There are 3 ways to turn a row about zero (a turn may also mirror it). The second row of each pair is the first, turned, with some noise. The first 27 pairs use one turn. New pairs use 2 turns, one after the other, and a turn may come again.
(in the rows, 128 means zero)
Known pairs, each followed by its turns in order:
[156  98 103  95 133 123  88  90]
[114 156 131 198 145 148 128 148] | Sezis

[151 166 166 178 112 143 113 119]
[ 69 134 118  90 121 104 100 125] | Sezis

[121 157  82 114  87 130 168 139]
[112 132 136 107 163 168 115 176] | dimed

[130 154  80 104 159  87 129 142]
[154 179 116 107 160  90 149 115] | Puno

[ 97 135 172 132 123  89 104 121]
[ 87 158 128 134  83 130 127  99] | Puno

[153  91 164 131 133 133 180  81]
[140 161 106 162 144  87 184 155] | dimed

[114  87 179 179 109 133 115  84]
[ 80 129 149 109 180 152  84  95] | Sezis

[163 161 129 133 139 145  80  78]
[ 89  89 148 134 147 106 160  83] | dimed

[104  88  95 178 106 122  94 131]
[145 179 118 111 182 139 104 123] | Sezis

[122 158 114  93 105 101 136 176]
[133 115 105 135 139 184  82 139] | dimed

[170  98 142 142 102 156 168 101]
[163  55 129 145 120 143 112 112] | Puno

[158 163 147 135 149 111 133 160]
[150 102 137 169 124 160 130 115] | dimed

[103  87 116 167 145  84 177 166]
[160 155 201 152 115  88 105 111] | Puno

[ 99  96 151  93 139 144 136 148]
[ 88 125 159 132 162 141 105 116] | Puno

[152 173 139 103 130 146 119 105]
[121 114  88  83 132 145 138 129] | Puno

[ 97 165 171 152 167 122 116 112]
[107  82 147  95 132 122  90 163] | Sezis

[171  95  83  99 119 160 117 157]
[110  68 107 106  98 117 127 177] | dimed

[162  79 128  80 136 178 169 154]
[135  76 161 127 205 149 117 110] | Puno

[ 85 167 169 158  78 127 154 124]
[108 195 158 165 157 148 102 129] | dimed

[155  81 151 154 132 168  89 151]
[126 111 156 172 133 191 145 150] | Puno

[175 101  98  94 100 136 117 136]
[127 171 107 175 108 135 151 113] | Sezis

[134 153 132  95 179 133 151 166]
[165  87 124 138  76 106 128 144] | Sezis

[ 94  77 102 165 148 161 134 144]
[178 157 163 121 158 116  85 101] | Sezis

[155 118  96 152 164 145 164 163]
[164 105 151 128  93 150 157 173] | dimed

[102 124 178 138 132 112 130 151]
[130  94 123  94 122 158  99 118] | Sezis

[132 114 129  86 162  82 178 109]
[151 142 128 111 154 104  98  57] | Puno

[116  96 172 157 162 129 103 175]
[163 140 140 155  57 113 108 104] | dimed

New pairs, each followed by its turns in order:
[154 165 180 125 165 179 119 109]
[ 89  96 113 127 199 141 113 157] | Puno Puno

[132  99 116 129 171 119 160 178]
[131 127 123 188 121 128 161  84] | Puno dimed

[179  97 100 177 141 118 118 119]
[ 92 143 106 142 113  76 119  77] | Puno Sezis

[ 86 160 151 141  86 172 144 100]
[118 134 103  89 104 112  54 132] | Puno dimed

[ 94 159 147 143 177 156 151 146]
[ 85 112  92 149 105 153 102  93] | Puno dimed

[ 96 105  88 160 155 107  89 130]
[130 107 189 159 140 166 115 122] | Puno dimed

[124  96  78  95 110 148  96 126]
[175 175 161 125 124 128 113 154] | Puno Puno

[ 91 179 111 128 160 145 155 163]
[122 121  76 158 104 167 160  96] | Sezis Sezis

[161 162 174 111 133  92  98 168]
[119  93 188 115 116 131 184 109] | Puno Sezis

[164 172 157 128 118 164 111 131]
[105 137  87 110  97 139 133 172] | Puno dimed

[173 154  96 120 166 114 104 177]
[145  77 162 105 155 128  82 161] | Sezis dimed

[101 178 122 133 124 103  86 175]
[ 71 128 127 125 107  74 143  92] | dimed dimed

[108 109 163 112 116 118 112 170]
[123 100 163  85 137 142 115 126] | Puno Sezis

[ 79 140  97 152 120 143  78 125]
[ 90 151  81 130 141 120 121  79] | dimed dimed

[156  83  77 137 132 168 112  91]
[ 92  93 107  85 142  88  94 157] | Sezis Sezis

[ 80 136 179  85 131  79 132 101]
[107 136 166 107 170 154 156 192] | Puno Sezis

[120 158 168 165 176 141 130 169]
[ 95 137 103 182 151 129 176 108] | Sezis Puno

[135 102  87  99  92 148 109  86]
[158 139  80  86 126 162 108 111] | dimed dimed

[134 170 131  88 108 130 162 177]
[160 155  54 128 136 136 140 111] | Puno dimed

[129  97 161 171 154 104  80 138]
[114  89 144  83  86 107 122  85] | Sezis dimed

[103 136 109 125 148  81 159  98]
[163  93 118 162 135 115 106  94] | Sezis Sezis

[119 115  79 119 104 127 123  91]
[168  92 130 153 106 150 136 151] | dimed Sezis

[ 79 179  84  90 147 170 107 109]
[146  88 116  74 102 195 102 103] | Puno dimed

[ 93 101 121 110 140  90 167 134]
[142 129 137 139 163 110 128  71] | Puno dimed

[108 160 120 154 178  86 142 134]
[ 87 121 105 121  91 127 166 161] | Puno Sezis

[ 79 104 150 126 170 130  80 108]
[124 104  53 121 114  93 125  99] | dimed Puno

[155 129  97 154 174 120  78 172]
[111 122  89 150 129  51 119 147] | dimed dimed

[162 131 172 141 161 142 105 153]
[150  93 129 168  81 121 125 126] | dimed Puno

[166  90  89  97 112 109 108 173]
[186 153 146 153 131 137 184 138] | Puno dimed

[119 171 111 151  84  86 107 126]
[189 115 134 130 101 114 162 148] | Sezis Sezis

[180 151  98 111 106  82 174 179]
[147 144 114 150 171  85 205 104] | Sezis Sezis

[128 113 100 149 174 162 114  79]
[115  92  87 106 136 136  72 143] | Sezis Sezis

[154 152 135 128 178 147 169 139]
[101  98  77 152 114 129 151 116] | Puno dimed

[ 87 148 102 140 107 148 129 112]
[158 148  83 112 130 146 126 142] | Puno Sezis

[179 144 174  95  90 133 132 137]
[157 163 155 168 103 119 110 176] | dimed Puno

[130 140  78 103 147 148  87 173]
[138 167 169 157 123 183 136 106] | dimed Sezis

[165 147 160  91 116  94  87  94]
[118 173 166  90  84 142 103 153] | Sezis dimed

[164 164 148  89 174 156 118 129]
[117 121 108  96 197 145 100 128] | Puno Puno

[130 151 132 174 146 162 143  77]
[124 118 156  81  91 119  90  94] | dimed Puno

[103 176 168 144 144 132 162 125]
[ 59 117  99 133 147 117 151 111] | Puno Puno

[ 88 145 100 156 152  96  89 127]
[128 130 124  82 104  90 165 148] | Puno Puno

[133 145 109 160 110 156 148  92]
[148 163 112 159 112 160 134 113] | dimed dimed

[143 109  86 154 113 131 138 134]
[163 127 160 134 116 139 152 115] | Puno Puno

[157 146 115 168 163  89 118 152]
[136 110 120 172 113  75 150 135] | dimed dimed

[158 178  89 116 157 117 125  81]
[126  64 110  97 159 154 150 151] | Puno dimed

